The same things were measured in two ways. Each way mixes the same 9 hidden numbers, adds some noise and spreads widely along 6 directions of its own, which tell nothing about the thing.
Some things both ways: the first way, then the second way.
[  4  -4   9   8   0   4  -4   4  -6  22   7   3 -14 -10  10  -8   5  -5
  -4  12  12   5  -2   9  -1   9]
[  9  15 -23 -19  -3 -14  31   2   8  -3 -10   2  14  12   8   3]

[ 25   0 -11   8   9  -7   9  15 -21 -20  -3  14 -26 -13  12  19 -28   2
 -11   5   1   3  11  -4  -3  -7]
[ -1  -9 -14   0  18   1  18  10   0   4   1  -4   4  -3   0   4]

[-11  -4   2  -5   4  -4  -6   6 -11  18  10  10 -10 -19   4 -17 -10  -3
   4  -3  13   0  -8   0  -3  16]
[ 17  15  -9   5  -9   1  26 -15   5   0 -24  -9   2   5  -4  22]

[ -4   0  -6   0  -4   5  -2 -10   3  -8  -3   0   8  14  -5   8  -1   7
   1   5  -7   1   7  -6   6 -12]
[ -4  -1   2  -7   7  -2 -21  20  11   0   5  11   7   0  -7  -9]

[ -2  12  19 -11   8   0  14  12  26  -7  -9  -1   4  17 -12  -7   4  -5
   4  -6  10  -3 -13  10 -11  -1]
[  8 -14 -13  26   5  13   5   0 -10   7 -14  -7  12 -12  -2  13]

[  2   7   1  18  -1  -1  -4  16  13   6 -11   9  -1  -6  20 -22  -7 -13
   5  15  10   3   3   6  -5  -9]
[  1   8  -7  -9  -8 -16 -14   2   5  11  17  -5 -12   2   9 -11]

[ -8   3   4   4   6 -14   0   2  -1  13   2   6 -25  -4  14  -2 -15  -1
  -7  13  11   3  -8  -3 -11   5]
[ -9  25  -3  -7   5  -6   1  24   1   0   9   7  14  -5 -14   5]

[  8 -10  34 -18   3   2  21  21 -14  -6   7  18  17  -5  -9 -13  -8   1
  24 -24  17  10   2   7  17  13]
[ -5  -3   0  -9  10 -10  21  20   1  11 -12  -6  -2  -5  -7  -8]

[  3  -5  11 -10  -2  -1   8  -1  -2 -11   5  -2   4  11   2   4   5   1
  -1 -17  -3   3   6  -1   7   8]
[ -6   8 -10 -19  -1 -17   0  23   8  -9  19  20   3  11   1  -8]

[ -1   9  16  -8   7  -6  13  19  31  -6 -10  -6  -5   7  -1 -10   0 -10
   4  -9  12  -1 -18   8 -18  -5]
[-14  23   4   5 -17  -4  -7   7  -1 -14  -7  -7   7  -6 -13   0]

[ 16  -4  22  -6   6  18   8  12 -16  -4   0  28  12   1 -13  -7  -6   6
  15  -1   7   5  14  15  23  10]
[-16 -11   7 -11  22  -2  15  21   5   6  -3  -5   5 -10   1 -18]

[ 11  -8  -5   3  -9   4   3   2  10   0  -4   3   5   7  17 -19   5  -7
  -1  -9   9   1   7  10   5 -11]
[-16   4  -5 -13   1 -11   7  23   7  -6  -2   5  -6   0  -6 -20]

[-12   0  14  -2   6  -2   0  -8  -6   1   6 -16 -11   5 -10  29  14  18
  -3  10 -13   0 -16   0   2  22]
[  1  -4  -8 -11   5 -12  11   8   3  12  13  -5  -6   7   9  -2]

[  2  10  10 -13   1   2  -5   1   3  18  -3   3   6   2 -26  -3   5  -4
   3  -8   6   1  -9  -3 -12  -9]
[ 12 -26   0   4   3  -9  19  -5  13   6  -6 -10 -22   3   4  -1]

[ -6   2  -9  10   7   2 -15  -3 -13  19  -1   9 -10 -16   3  -2  -7  -1
  -5  16   3  -5   4  -4  -2   1]
[  7  11   6  12  -2  14   8 -13   2  -3 -21 -15  16  -8  -7  17]

[  5  -1  -3   6  -4  -9   5  -9  -1   4   2   0   3 -17   3  -2   6  -5
   2   0  -8   0  -4  -6  -4  -5]
[ 30   6  -9   4   2  -5  11  -8  12   6 -19  -8   5  13   0   6]

[ 17   2   9  -9  -1   7  -1  13   1   3  -2   7 -12  10  -7   2  -3   0
  -4  -6   7   7   0   8  -4  -6]
[-11  -7   6  15   4  -5   7   2   0 -19 -22  -8  14 -11  -9  -5]

[ 10  -6  -6   9   5  -2  -9  25  -8 -10  -8  15 -14 -25  21 -13 -24  -2
   7  -5  -1   1   4   6   3   4]
[ -2  11   5  -6  -8   1  16   6   8  -6 -24 -12  -3   4 -11  -7]

[ 11  10   5  -8   4  -7  14  -5  16 -10  -2 -16 -10   7 -14  19  23   0
 -15  -9 -13  -7 -17   5 -16   5]
[-21  -6   2  -1  16  -8  16   8  -7  -8  15 -14  -4 -12  -5  -2]

[ 14  -2  -6  10   5  -4   9  -1  -3 -22  -9   6   5 -13   6   8   0   6
   5   2 -20  -7   5   1   9  -2]
[  9 -13  -8  -2  20   5  27   4   4  10 -11 -15  -4   1  -5   6]

[  6  -9  -6  -2   1   4  -4   0 -15   9   5   7 -14  -5   4   3  -7   6
  -6   3   7   1   0   5   3   3]
[ -9  11 -11  -8   2   4   1  21   7  -6   0   5  17  -6  -5 -10]

[  0   4 -13  -5   1  -6  15 -13  16  -4  -7 -17  17   7 -14   7  14  -7
  -4  -7   7  -9 -10  -6 -14 -28]
[  7  13 -15   0 -22  -4   4 -12  11 -15   6  -6  -1   3   4  10]

[ 11  -5 -17  12  -6  -8   7  -9 -14   5   6   1   4 -20  10  -1   2  -6
  -4   6   3   0   3  -4   0  -8]
[-16  15  15  -9  11  -8  10  12   2   1  -8 -18   3 -20 -16  -8]

[ 11   5 -18  19   3   1   0 -12   6 -12 -11  -1  -6   6  15  12   1  -4
 -16  18  -9  -8  15  -3  -2 -21]
[ -3  -9  -4   6  30  20  -8  20  -5  13   6   0  18 -10  -7   3]

[  1   4   1 -16  -3   4   4  -7   8  -3   5  -6  22   7 -15  -9  18 -10
   0 -25  -2  -6   2  -1  -1   0]
[ 13  10  -9   4 -21  -8  -2 -21   5 -24   9   4   6   5   7  15]

Other things, the second way, with their names:
(548): [ 15 -11 -22   8 -12  -3  24  -8   8  -7  -5  -6   3   7  12   6]
(434): [ 12  18  -4   6 -12   2 -16  22   5   8   3   5  10  13  -3 -15]
(291): [ -5  15  22  10 -18 -12  11 -20   0 -11   7 -16 -14   3   4  -4]
(245): [ 14  -4   8   9 -12  -6 -16  -5  10   0 -16   5  -1   5   3  -6]
(381): [ -1 -16 -10 -13   3 -13  28  25   6  11 -12   4  -7  -3  -1 -10]
(49): [  3  10   1  -2 -13   2   0   8   9  -4 -11  -4   8   9   5 -18]
(263): [  6  -4 -13  -5 -14  -3   4 -14   6 -14   4   5  -3   3   6  17]
(354): [ -7  -4  -6  -1   5  -2  -1   7  -3   3   5  -6 -10  -3  -6   3]
(53): [  6   8   8   2 -18  -9   3  -1   6  -8 -21  -1   5   6   1  -5]
(158): [  4   0 -21 -11   9  -1  11  24   0  16  -1  11  11   0  -6  10]
(251): [-19 -15  12   1  10 -14   2  16  -4   3  -4  -6  -6 -17  -8 -13]
(23): [ 11   2  -2   5  -5 -15  -7   6  15  -8 -13   9   7  17   0 -14]
(104): [-21  20   9 -13   8  -3   2   1  -7 -17  12  -6   7  -7 -11  14]
(108): [  7   2   1 -18   3 -23   8  -1  13  -7  -3   3 -14  15  -3  -1]
(176): [ 15  22 -10  -4  -9 -15   0  -4   6  -5  -8   8   9  18   3   9]
(566): [  8  -4  -1  10  -5  -6  12 -18   6   2 -14 -26 -12  -4   0   3]
(112): [  3 -10  20   4  -1 -13   5  27  11  13 -12  -1  -5   8  -3 -30]
(265): [ 14  -6 -22  12  -1   7   5  -7   2   4   7 -11   3  -7   6  11]
(324): [  2   3  -6   2 -13  -3 -13   7  13 -13  -3  10   3   6  -5  -6]
(425): [ -6   9  25  14   4  -5  -8   2  -3   2 -19 -11   0  -9 -12 -12]
(475): [-11   3  17  11   2   0  -7  19  -8  -4 -14   8  21 -11 -13   3]
(472): [ 17 -16 -15   9  -5  -7  -5 -16  12   1 -15   0   2  -3   9   3]
(132): [ 28  -8 -22  18  -6   6  -1 -11   6  -1  -6  -4  11   9   9   6]
(549): [  9  -9 -20   0   7  -9  11   1   0   7   6  -6   3  -2   4   8]
(495): [  6   3  22  15 -10 -14  12 -10   7  -9 -27  -3   7  -4  -5  -2]
(440): [-10   4   2   6  13  18 -14   8  -5   0  -4  -7  21 -27  -9   8]
(139): [ 13  -7   6   3  -1 -19   4  -8  15   8 -26  -5 -12   7   4 -13]
(157): [-29   4  -2 -18   7 -12 -10  26   3 -12  15  10  14 -17  -5  -8]
(488): [ 26 -11 -17  22   3  10   1  -7  -6  17  -4  -5  16  -8  13   6]
(368): [  6  19 -10   6 -15   5  -3  16  11  -5 -11  -2   8  10  -2 -17]
(465): [  3  -2 -11   3  17   2  -6   0  -3  -5  18   4   8 -11  -5  15]
(209): [ -2  14 -11   7 -23 -15  20  -7   3 -21 -11   3  11   1   6   1]
(288): [ -3  -7  -6   4  12 -12  11 -12  -4   2  17  -8  -2 -18   2  17]
(117): [ -2  23  12  21 -12   0 -25  -3  -1  -8   0  -7   9  -1  -5 -10]
(568): [  3  12 -25  16  -2  27  -6   5  -4   2  11  -7  15 -16  -5  17]
(490): [ -8  -2  -3 -20   3  -8  12  20   4   4  12   2   4   0   4  -9]
(212): [-20  19   1  -2 -12  -8  -7  -5  -2 -24  14   6  15 -16   5   4]
(406): [  1   8  12  -5  -3 -31   8   1   9  -4  -4   6 -11  14   2  -9]
(47): [  3   0 -18  -8   1 -18 -15  -2   8   2  25   2  -6  10  20 -17]
(337): [ 14  -5 -14  -9   0 -12   4  12   5  20   8   1  -4   7  16 -16]
(268): [  2  11  13   3 -10  -1 -28   7  13 -11   8  14   3   9  -1 -13]
(249): [  7   5 -14 -10  -3 -18   1 -10   4   0  18  10  -1  12  19   8]
(185): [  1  -5   3  16  -1  -9  -9   1   3  12 -10 -23 -10  -9   0 -23]
(59): [ 17 -10 -13   4   7   5   2   1   2  15 -18  -9  -1   4  -2   6]
(316): [-15 -15 -19 -12  19  -4  10  -3   0  -9  15  -9  -1 -18  -1  13]
(301): [ -1  -2   9  -4  25   5  -8  19   1  20   7  -8  -7   4 -10 -11]
(75): [ 17  -7 -24   7   4   9 -14  -6   2   3  17   0   8   3   5  16]

Some of these things the first way, each followed by its name:
[-14  -3  -7  15   0  -7  -5   0   5  -3  -1 -10 -13   4  26   5  -6   4
  -6  18   0  -1  -2  -1   0   5] => (158)
[ -3 -12  -1  -2   2  -5   9  -7 -11 -18   3   3  -3   4  11  12 -10  14
   2  -1  -7  -1   4  -2  15   7] => (117)
[ 12   0  -8  15  -1   9 -13   4  -5  -2 -14  12   9   0  11  -5 -13  -8
   2   4   0   4  26  -9   7 -31] => (75)
[  0  -7  -7  -2  -5 -11  17 -11  -6 -20   9   0   0   6  11   9  -4   8
  -3  -1  -6   1   3  -4   8   6] => (406)
[-2 -3  6 -3 -8  4 -5  8 -3 -5  6 -2  4  8  4 -2  1  5  3 -8 -3  6  3  4
  9 14] => (251)
[ -4  -5  12  -1  -5  -2  -3   1 -13  -4   8  -7  -4  -4  -2  18   5  15
   5   0 -18   7  -7  -2  10  22] => (549)
[-10  -3   0 -13   0  -5   1  -2   8  -5   7 -20  -7   5  -4  11   7   3
  -4 -16  -4  -1 -15  -3  -8   6] => (354)
[ -7   0 -14  -2  16 -13 -13  11 -23  16   4  11 -44 -22   7   7 -33   6
 -14  12  13  -2 -12  -6 -17   9] => (568)
[ -3  20 -20  -8   7  -4  -8   6  15   0  -3 -15 -21   0 -14  10  -2 -11
 -22  -3   3  -9 -13  -5 -33  -9] => (263)
[  2   3  -2   2   4  -6 -10   7 -15  13  -1   8 -16 -15  -2   6 -13   4
  -3   8   1   2  -7  -4  -8   3] => (265)
[  6   4   2  -5   9   3  22   5   3 -30   1   3   0  11  -2  11  -7  -3
  -3  -1   4  -1  10   1   4  -2] => (249)
[-14  15  11  -4  -1   1   6 -15  37  13  -3 -26  12  34 -10  -3  35 -16
 -15  -2  11  -8 -10   1 -21 -10] => (475)
[  3  -6   5 -16   5  -5  17   7  -9 -10  10   5 -12   4  -4   7  -8  12
  -3  -7  11   0 -10  10   3  21] => (209)
[ -3  -2  18 -11   4   5  -8  20  -8  16   5   4 -13  -8  -7  -5 -15  -4
   8  -8  18  12  -6  -2  -6   0] => (59)
[ 15   2 -12  18 -13  16 -22   1   5  18  -8   8   2   0  11 -16   4 -12
  -5  13   0   6  17   4   1 -23] => (316)
[  9  -3 -20  -9   8 -17  30  -5 -11 -36   2 -14   1 -13 -15  37  -6  11
  -1 -10  -9  -7 -15 -11  -6 -11] => (566)
[-17 -12   3  20  -4  11 -37  -6 -32  16   9  -8 -12  -2  18  21   6  26
  -5  24 -21   3   9  -1  26  35] => (490)
[-13  16 -14   2   4   1  -8 -11  16  11  -1 -11 -15   1 -13   6  12   0
 -14  20  -5 -10 -17   2 -18   3] => (440)
[ -5   2  26 -12   2   3   7   0   0  28  13 -13   1   6 -17   0  23  -8
  -3  -8  21   5 -14   3 -11   8] => (337)
[  8  11 -17   3  -4  -6   5 -17  13  -5  -3  -2   7   1  -1  -4  12 -14
 -14  -3 -10  -8   7  -7 -12 -14] => (465)
[ 28  -8  -2   2  13   7  14  20 -22 -23  -6  14   1  -7   8   6 -21  -6
   0 -10  17   1  22   2  10 -17] => (49)
[  4  14   3  10   0   1  -4  -1  26  -4 -16  -9  10   5  -3  -4  20  -7
   0   2 -16  -7  -5   4  -8  -7] => (132)
[ 20  -1   1  11  -8  10   0   3   3   1  -5   7   0   7  10  -6   3  -9
  -4   5   4   7  16   5   3 -19] => (47)
